The first 8 rows are patterns. Each new row is the sum of 2 different patterns, raised or lowered, with some noise. Before adding, each is slid sideways (what falls off one end comes back at the other) and multiplied by a number that may be negative. Names go in the order of the patterns.
Known rows, each followed by the names of its patterns:
[-11.1, 2.4, -24.3, 12.4, -15.6, -22.4, 3.0, 20.0, 11.4, -13.1, 8.1, 17.7, -10.5, -25.4, 19.3, 21.5, 9.9, 8.5, 22.8, 22.9, -12.4, 2.2, -23.2, -10.3, -4.2, 14.4, 20.6, 6.1, -19.3, 0.8, -13.5, -11.6]  (4)
[7.7, -15.5, 7.0, 7.6, 3.5, -16.7, 5.4, 10.4, -12.8, 2.0, 11.1, -11.2, 2.7, 7.1, 17.0, -10.9, 2.0, -2.7, 20.3, -14.7, 10.0, -26.0, 11.1, -18.4, 16.5, 16.8, 24.3, -20.2, 1.2, -12.6, -11.2, 10.3]  (3)
[9.6, 25.3, 25.8, 17.5, -0.5, 10.6, 15.0, -16.2, 24.0, -22.6, 8.4, 22.6, 9.8, -24.9, 14.5, 18.4, 11.3, -24.6, -10.8, 14.5, 21.4, -22.8, -2.8, 14.5, 3.1, -9.2, -19.6, -18.8, 17.8, -21.2, 22.0, 7.5]  (6)
[-8.9, 2.3, -15.5, -1.1, -25.9, -9.5, 7.5, 2.2, -23.1, -17.6, -3.7, -10.2, -11.4, -8.4, 25.9, 18.1, -23.6, 15.7, 4.1, -6.4, -4.1, 19.1, 26.2, 24.4, -14.8, 3.4, 17.7, -11.7, 8.3, -2.6, -22.5, 9.3]  (0)
[2.8, 20.1, 20.8, -9.5, -25.7, 19.6, -7.7, 24.3, 8.2, 21.1, 21.8, -11.0, 23.4, 17.2, -4.9, -22.4, -17.7, 8.2, -11.7, -20.1, -23.4, -25.8, -20.4, 18.4, 26.1, -3.7, 1.8, -12.8, 21.0, -23.7, -3.6, -13.2]  (2)
[20.4, -22.7, -11.6, -7.4, -1.2, -10.0, 23.0, -19.8, -22.6, 21.1, -20.3, 8.5, 5.7, 6.5, -12.6, -14.3, 25.4, 15.8, -26.2, -16.7, -6.6, -8.5, 17.7, -8.1, -21.8, -15.7, -2.2, -26.0, 19.3, -12.8, 25.9, -25.5]  (5)
[11.7, -12.1, -16.5, -7.2, -16.9, -25.5, -18.5, -12.6, -5.4, 12.6, 8.8, -11.2, 4.4, -7.7, 22.9, -3.2, 12.1, -3.1, -17.6, 17.9, -19.9, -4.0, 20.6, -19.5, 2.0, -20.0, -17.1, -9.6, 0.6, 0.0, 16.8, -0.8]  (7)
[26.2, -2.1, -17.7, -22.0, 19.0, 8.2, -23.0, -23.1, 14.3, 18.0, 24.6, 0.6, -0.8, -6.7, 9.8, 1.8, 1.1, 16.9, -10.1, -0.8, 24.3, -25.3, -5.8, 11.7, -10.1, -15.6, -1.8, 0.0, -3.5, -18.3, -25.9, 13.8]  (1)

New rows. What belongs after each?
[18.5, 18.9, -13.1, -1.9, 4.4, 10.5, 26.0, 7.8, -8.4, 1.3, 4.8, -8.4, 16.3, 2.6, 15.2, -0.2, 14.8, -10.5, 4.8, 13.2, 13.6, -0.6, 24.1, 5.5, -6.5, 11.8, 5.6, 22.6, 16.1, 16.2, 10.3, 9.8]  (4) (5)
[32.0, -21.6, 35.6, -8.3, -1.0, -12.3, -27.1, -41.2, -18.5, -13.2, -3.1, -3.1, 18.7, -10.2, 40.6, 6.5, -12.8, -8.5, 8.5, -24.3, -9.8, -17.0, 26.3, -12.9, -13.9, -33.0, 21.0, 15.6, -32.8, 11.4, 8.3, -3.5]  (6) (7)
[2.1, 14.7, 8.0, -6.8, 13.7, -0.6, 14.4, 25.7, 8.0, 20.1, 19.0, 23.2, 14.4, 22.9, 7.9, 1.4, 12.8, 17.2, 20.6, -0.2, 15.0, 9.1, 13.7, 4.3, -6.5, 27.7, 3.1, -1.6, 20.0, 9.8, 8.8, 3.9]  (0) (7)
[-9.0, -21.9, -30.1, -15.5, -7.3, -33.0, -12.2, -7.3, -24.5, -19.4, -3.1, -18.9, -22.6, -27.1, -2.3, -6.2, -23.4, -42.8, -6.4, -15.2, 8.7, -34.0, -10.8, -16.8, -17.3, -39.6, -14.5, -30.4, -9.7, -10.8, -20.1, -27.4]  (3) (1)
[13.8, -8.5, -27.0, 9.7, -27.1, -15.1, -6.8, -34.1, -38.0, -3.0, -24.4, -2.2, -24.3, -29.6, 16.2, 28.5, -2.8, -29.0, -26.5, 15.5, -14.9, -18.8, -48.3, 7.5, 19.2, 17.5, -26.9, -4.5, -7.5, 4.3, -25.1, -17.9]  (6) (1)
[-36.8, -2.6, -26.3, 6.0, 0.6, -10.5, -16.8, -12.9, 7.5, -8.5, -23.2, -14.6, -10.5, -13.1, 16.1, -6.4, -33.7, -22.6, -22.5, -37.4, 4.4, -14.2, 21.3, -29.1, -1.7, -28.8, -26.2, -21.7, -16.2, -17.4, -1.4, -21.6]  (4) (5)
[-13.9, -26.0, -21.8, -20.1, -15.1, -16.6, -35.8, -14.2, -16.4, -31.8, -33.5, -29.4, -25.6, -29.3, -30.9, -29.3, -39.0, -33.3, -19.0, -9.0, -32.2, -21.5, -39.0, -14.1, -41.0, -21.9, -25.0, -16.3, -24.6, -17.3, -33.6, -39.7]  (3) (2)
[-24.2, -29.3, -9.5, -8.3, 15.8, 11.3, -14.9, 7.9, 5.0, 0.4, -4.7, -1.6, -36.1, -6.8, -9.4, -27.4, 1.3, -13.9, 3.1, -28.3, 0.0, 19.8, -30.5, -8.5, 9.5, -10.3, 15.6, -3.8, 25.8, 22.8, -8.5, -6.5]  (4) (7)
[39.6, 28.2, 39.2, 16.1, 19.9, 34.4, 22.9, 42.2, 4.4, 31.2, 44.2, 25.1, -1.9, 40.1, 43.4, 34.1, 12.5, 26.8, 42.7, 30.9, 11.0, 12.1, 27.5, 24.2, 24.7, 21.1, 14.8, 26.0, 11.6, 30.6, 22.9, 24.9]  (4) (6)
[-32.6, -25.5, -21.0, -1.0, 7.6, -24.6, -45.4, -17.8, -17.6, -14.6, -36.9, -23.3, -21.0, 0.7, -37.5, -43.4, -32.4, -8.3, -13.1, -24.4, -20.6, -10.6, -26.5, -44.2, -3.3, -7.1, -28.2, -0.8, -3.0, -13.1, -21.8, -9.5]  (4) (1)
[-15.1, -35.4, 14.4, -5.8, -21.1, -1.0, 19.5, 3.8, -17.1, 3.9, 12.5, 13.2, -20.8, -20.2, 7.2, 20.3, 6.8, -20.4, -5.1, 8.8, 18.6, -20.1, -31.4, -23.5, -10.0, -4.2, -6.4, -14.6, -18.3, -10.4, -16.6, 3.9]  (0) (1)
[-11.4, 17.4, 10.2, 12.4, 39.5, -21.9, 4.1, 34.5, -16.1, -6.9, -6.3, 14.5, -16.3, -24.2, 4.9, -5.0, -33.0, 5.3, 19.8, -5.1, 19.1, -12.8, 3.3, -28.7, -0.5, -27.5, 21.4, 9.4, 42.0, -25.0, -1.3, 1.3]  (2) (5)
[9.1, 9.4, -10.3, -26.2, -24.3, -0.8, 30.7, 27.8, 4.6, 10.8, -5.1, 1.0, -34.1, 15.4, -23.7, 0.3, 23.3, 22.7, -22.4, -41.8, 0.0, 5.2, 20.1, -3.6, 28.5, 14.8, -6.6, 37.9, 10.0, 3.2, -21.6, -3.4]  (0) (2)
[-10.0, -15.2, -8.3, -10.2, -43.8, -11.9, -6.7, -14.9, -23.2, 2.3, -25.7, -5.0, -45.8, -4.1, -29.9, -11.9, -11.4, -18.9, -29.5, -12.7, -41.2, -8.5, -13.0, -38.0, -17.5, -31.5, -24.3, -26.6, -22.1, -18.9, -41.7, -36.7]  (0) (5)
[19.1, -2.1, 13.5, 30.2, 21.1, 19.2, 7.8, 24.9, 14.1, 22.1, 30.3, -4.5, 43.0, 34.3, -6.4, 41.8, 10.1, 36.9, 28.4, 21.1, 24.2, 11.0, -2.2, 22.7, 17.1, 39.2, 32.5, 31.3, 45.2, 53.6, 48.4, 39.7]  (2) (7)
[-14.3, 2.3, 61.2, -0.4, 5.7, 19.1, 46.7, 18.2, -8.2, -12.0, 52.6, 23.3, -2.0, 28.8, 24.3, 41.4, 54.2, 1.5, 47.3, 3.7, 29.0, 15.9, 22.6, 10.0, 3.7, 22.3, 32.7, 24.1, 39.9, 10.9, 49.8, 23.7]  (6) (0)
[-44.2, -12.3, -23.5, -3.0, -56.6, -20.5, -40.0, -5.3, -21.2, -33.7, -29.2, -11.7, -61.0, 7.5, -12.5, 15.3, -27.5, -14.1, -37.7, -35.4, -32.0, -17.9, -50.5, -7.1, -2.9, -15.4, -24.5, 3.7, 1.5, -25.4, -19.0, -27.5]  (3) (7)
[-4.0, -25.1, -11.5, -4.4, -23.7, -4.2, -17.2, -50.7, -6.8, -9.2, -34.0, -7.2, -24.6, -17.5, -29.2, -16.6, 5.5, -11.8, -19.8, -40.6, -33.1, 6.8, -4.9, -23.4, -17.1, 3.8, -3.0, -33.6, -48.9, -41.6, -29.9, -13.1]  (7) (1)
[-15.3, 7.5, -22.7, 8.4, -31.0, -5.7, -27.5, 5.5, -2.7, 20.3, -28.5, 4.7, -25.8, -8.4, -7.7, -5.0, -22.7, -1.6, -4.9, 4.5, -28.4, -10.6, 9.5, -25.2, -2.1, 4.4, -13.0, -9.9, -5.7, 16.6, -9.9, -15.3]  (3) (5)
[11.0, -16.5, 24.5, 16.7, -0.5, -19.2, -22.4, 1.7, 33.6, -16.0, -10.8, 8.1, 19.2, 8.2, 3.8, -23.6, 27.4, 33.4, -19.1, -37.3, -34.7, 7.9, -12.5, -17.0, -2.2, 19.0, -24.7, -38.8, -7.3, -13.1, -44.9, -8.6]  (4) (1)
[1.3, -13.9, 21.1, 17.2, 7.3, -3.4, 18.8, 11.6, -5.1, 10.0, -16.8, -1.3, 10.1, 22.3, 23.4, 6.9, -25.3, -6.0, -6.2, -13.8, -7.2, -12.9, -20.1, 2.7, -13.7, -10.8, -9.0, 27.6, 10.8, -25.1, 16.3, 12.9]  (4) (7)
[-0.3, -7.6, 12.7, -1.9, 33.1, -13.6, -22.2, 19.6, -9.0, 23.6, 6.0, 15.3, -13.2, -9.7, 23.2, 13.7, -13.3, -17.3, -5.2, 0.6, 30.7, 5.3, -16.3, -4.3, 11.2, -9.7, 33.3, 1.6, 24.2, -26.1, 27.2, -16.2]  (2) (5)
[-9.5, 1.3, -4.8, -49.6, -31.3, 11.2, -23.2, -11.3, -5.1, -28.8, -53.7, -43.5, -45.2, -1.3, -36.8, -23.9, -9.0, -22.1, -21.2, -13.1, -42.2, -8.5, -9.0, -19.3, -16.3, -11.9, -17.5, -41.0, -36.1, 4.8, -18.3, -28.6]  (0) (2)
[-30.9, -32.9, -37.8, -22.2, -24.4, -10.8, -10.1, -31.2, -20.1, -19.6, -25.4, -27.8, -30.0, -34.6, -32.3, -49.6, -40.1, -4.3, -29.5, -35.5, -19.4, -28.3, -24.0, -43.5, -33.1, -19.3, -39.1, -25.3, -31.2, -33.9, -11.8, -24.4]  (0) (7)
[29.2, 25.0, 17.7, 32.9, 19.5, 28.9, 26.5, 21.5, 16.6, 36.9, 31.3, 31.0, 10.4, 16.0, 10.6, 20.3, 18.9, 6.7, 24.3, 24.0, 14.6, -5.2, -8.9, 14.5, 14.6, 29.2, 11.4, 31.3, 28.3, 35.1, 42.2, 11.9]  (6) (0)
[26.1, 3.6, -9.7, 4.9, -8.9, 9.3, 9.2, 14.3, 8.1, 13.8, -34.8, 18.4, -15.8, 24.6, -16.3, 28.3, 18.6, -4.5, -1.7, -6.9, -29.7, 11.6, 23.6, -11.8, 17.6, -22.0, -7.9, -17.2, 0.8, 3.3, -24.9, -30.2]  (4) (5)
[-23.0, -23.8, -14.4, -33.9, -15.7, 4.0, -11.1, -10.2, 1.8, 0.5, -1.5, -8.1, -35.3, -19.1, -18.0, -23.7, -15.2, -46.5, -24.4, -35.5, -17.1, -7.6, -39.4, 3.5, -24.5, -27.6, -6.1, -29.1, -5.6, 4.5, -15.9, -26.2]  (6) (7)
[5.0, 1.8, -6.9, -26.1, 17.3, -12.7, -19.6, 5.8, 47.8, 32.9, -20.3, 29.0, 28.6, -4.7, -16.5, 40.7, 48.9, 36.8, 5.1, 32.4, 43.0, -10.1, 17.3, -12.8, -17.3, 12.7, 14.8, 29.6, 2.5, -9.2, -10.7, -10.1]  (4) (0)
[-23.4, -23.4, -6.4, -6.4, -23.8, -44.1, -36.5, -1.1, -7.1, -37.5, 2.2, -35.0, -5.8, -1.0, -14.2, 2.8, -3.5, -8.9, -12.7, 4.7, -10.1, -15.5, -12.2, 0.8, 6.8, -5.9, -2.6, -11.1, -3.2, -33.4, -37.5, 9.3]  (3) (0)
[-35.0, -5.1, 9.8, -10.2, 4.4, 21.1, 14.8, -12.2, 8.1, -19.8, -12.4, -11.8, -6.1, 1.1, 1.1, -32.2, -5.6, -39.7, -19.9, -29.6, -6.9, -22.2, -12.4, -13.3, -29.2, -21.9, 20.4, -2.6, -9.9, 7.4, 11.4, -21.4]  (4) (7)
[-23.3, 15.7, 4.8, -36.7, 19.8, -1.0, -18.1, -1.5, 15.4, 9.3, 7.8, -12.6, 8.0, 22.5, -23.1, -19.1, -6.6, -7.7, 14.1, -24.3, -11.6, 0.8, 9.1, -31.3, -24.0, -19.3, -5.8, -19.4, -12.3, -15.3, -13.2, -13.4]  (0) (1)
[-2.0, -28.1, -5.7, -10.5, -22.0, -40.8, 0.6, 8.5, -14.9, -1.0, 4.6, -5.3, -18.2, -14.5, -25.8, -16.5, -15.7, -4.5, 0.9, -17.3, -31.2, -19.6, -21.5, -18.2, -21.4, -6.1, -24.9, 1.9, -23.6, -30.8, -18.9, -2.6]  (4) (7)
[-16.6, -36.4, -15.7, -0.6, -5.9, 14.3, -11.9, -7.2, -0.6, -6.1, -2.9, -9.5, 11.5, -14.3, 4.7, 11.7, -29.2, -13.7, 12.2, -5.7, -16.7, -4.3, -2.0, -6.8, -34.1, -35.7, 13.3, 0.2, -12.2, -16.9, -21.2, -6.0]  (0) (1)
[60.8, 0.0, 30.6, -11.3, 50.1, 0.5, 41.9, 41.4, 19.5, 19.0, 44.1, -20.3, 34.6, 47.9, -8.6, 29.1, 8.5, 13.4, 11.1, 19.0, 16.3, 2.8, 20.2, 43.1, 24.1, 10.2, 39.2, 6.0, 11.7, 25.8, 43.0, 32.1]  (5) (1)
[-25.6, -22.3, 1.2, -2.9, -28.9, -51.5, -30.7, -9.9, -34.9, -4.6, -35.5, -27.2, -27.6, -29.4, -6.3, -37.7, -52.9, 14.1, -8.3, -28.2, -9.6, -20.3, -16.3, -9.6, -10.0, -6.3, 13.7, -46.8, -36.7, -36.5, 7.4, -16.5]  (5) (1)
[-15.2, -10.3, -32.0, -5.7, -29.8, -19.7, -47.7, -22.3, -54.2, -22.6, -3.2, -14.2, -32.6, -20.7, -12.4, -22.5, -28.6, -38.3, -3.0, 3.6, -47.6, -1.4, -33.4, -26.3, -34.3, -0.9, 16.3, -10.6, -22.6, -15.5, -18.2, -19.5]  (0) (7)
[-2.6, 28.6, 27.2, -2.3, -8.0, -13.0, -3.0, 4.3, 4.1, 1.7, 9.1, 5.7, -1.1, 21.6, 12.3, -8.4, 24.5, 3.2, -8.0, 15.3, 12.9, 7.8, -5.6, 7.3, 12.1, 23.5, 2.3, -21.1, 12.7, 18.4, 10.6, -1.1]  (7) (1)
[44.7, 4.4, 18.8, 0.5, 15.5, 8.2, 32.7, 27.0, 44.3, 33.5, 44.6, 20.7, 9.8, 22.2, 15.4, -4.2, 16.9, 5.3, 23.1, 44.1, 35.4, 5.5, 34.0, 23.7, 49.6, 12.6, 31.6, 27.5, 16.8, 32.7, 6.2, 25.7]  (6) (7)
[33.7, 4.6, 35.2, 33.8, 23.8, 28.7, 29.8, -5.3, 32.6, 45.6, 8.4, 35.4, 15.2, 17.1, 15.5, 16.6, 21.1, 6.5, -2.4, 36.7, 34.3, 24.5, 16.2, -8.3, 12.8, 40.7, 28.5, 10.9, 44.3, -1.7, 29.2, 5.8]  (0) (5)
[-7.6, 33.3, 16.4, -9.7, -28.7, 43.9, 30.1, 29.7, 27.7, 25.1, 26.8, 12.4, 9.1, -14.2, 0.9, 19.6, 20.4, 22.6, 27.1, -6.5, 5.0, 7.6, -0.9, -2.6, 1.2, -1.9, 21.1, -0.3, -22.1, 25.2, 22.6, 41.1]  (4) (3)
[4.0, 41.3, 0.0, 29.4, 33.9, 37.0, 1.2, -6.0, 46.4, 43.4, 3.0, -5.5, 9.8, 21.3, 47.1, 5.9, -10.7, -6.5, 17.4, -5.7, 41.4, 2.5, 44.8, -6.4, 33.4, 2.0, 8.3, 2.4, 30.1, 12.2, 36.8, 4.8]  (5) (1)
[-22.9, -7.3, -14.9, 20.6, 8.6, -3.0, 22.3, 18.3, 5.9, 16.4, 0.4, -18.2, -22.1, 15.2, -6.5, 6.9, -37.5, 11.1, -19.6, 18.6, 6.1, -4.8, 3.2, -10.9, -38.1, 29.4, -4.9, 24.5, 20.7, -0.3, -8.8, 8.9]  (3) (7)
[15.9, -7.9, -13.4, -31.9, -25.1, -26.0, -18.4, -33.3, -41.0, -18.2, -22.6, -60.5, -58.2, -29.6, 0.8, -24.9, -14.6, -44.1, -4.5, -44.7, -41.5, -25.1, -19.3, -26.9, 21.2, -26.0, -57.5, 5.2, -14.0, 1.2, -14.4, 1.1]  (2) (1)
[-14.1, 1.6, 4.9, -18.1, 2.4, 17.4, 8.8, 24.6, 24.2, 7.9, -1.0, 17.3, 9.1, -10.8, 15.1, -1.4, 5.1, 12.0, 15.1, -12.6, 5.9, 19.7, 9.1, -14.6, -11.8, 17.0, 14.9, -9.0, -9.0, 19.0, -0.1, 11.6]  (3) (6)
[10.3, 22.8, 10.2, -2.3, 11.4, 16.3, -0.4, -8.8, -11.8, 12.8, 8.1, 20.8, 8.0, 9.3, 2.4, -7.1, 11.2, 17.0, -3.1, 25.6, 16.7, 6.6, 12.1, 26.3, 4.1, 14.7, 19.5, 16.1, 13.3, -2.6, 1.0, 6.6]  (4) (1)
[6.0, 19.0, -21.9, -3.9, -43.4, -36.0, 15.7, -17.1, -29.9, -1.0, -1.8, -23.2, -48.0, -25.3, 9.3, -27.2, -22.9, 7.7, -29.7, -7.5, 11.7, -3.2, -15.6, -12.1, -2.6, 7.0, -6.7, 4.8, -41.6, -3.3, -11.6, 17.1]  (3) (0)
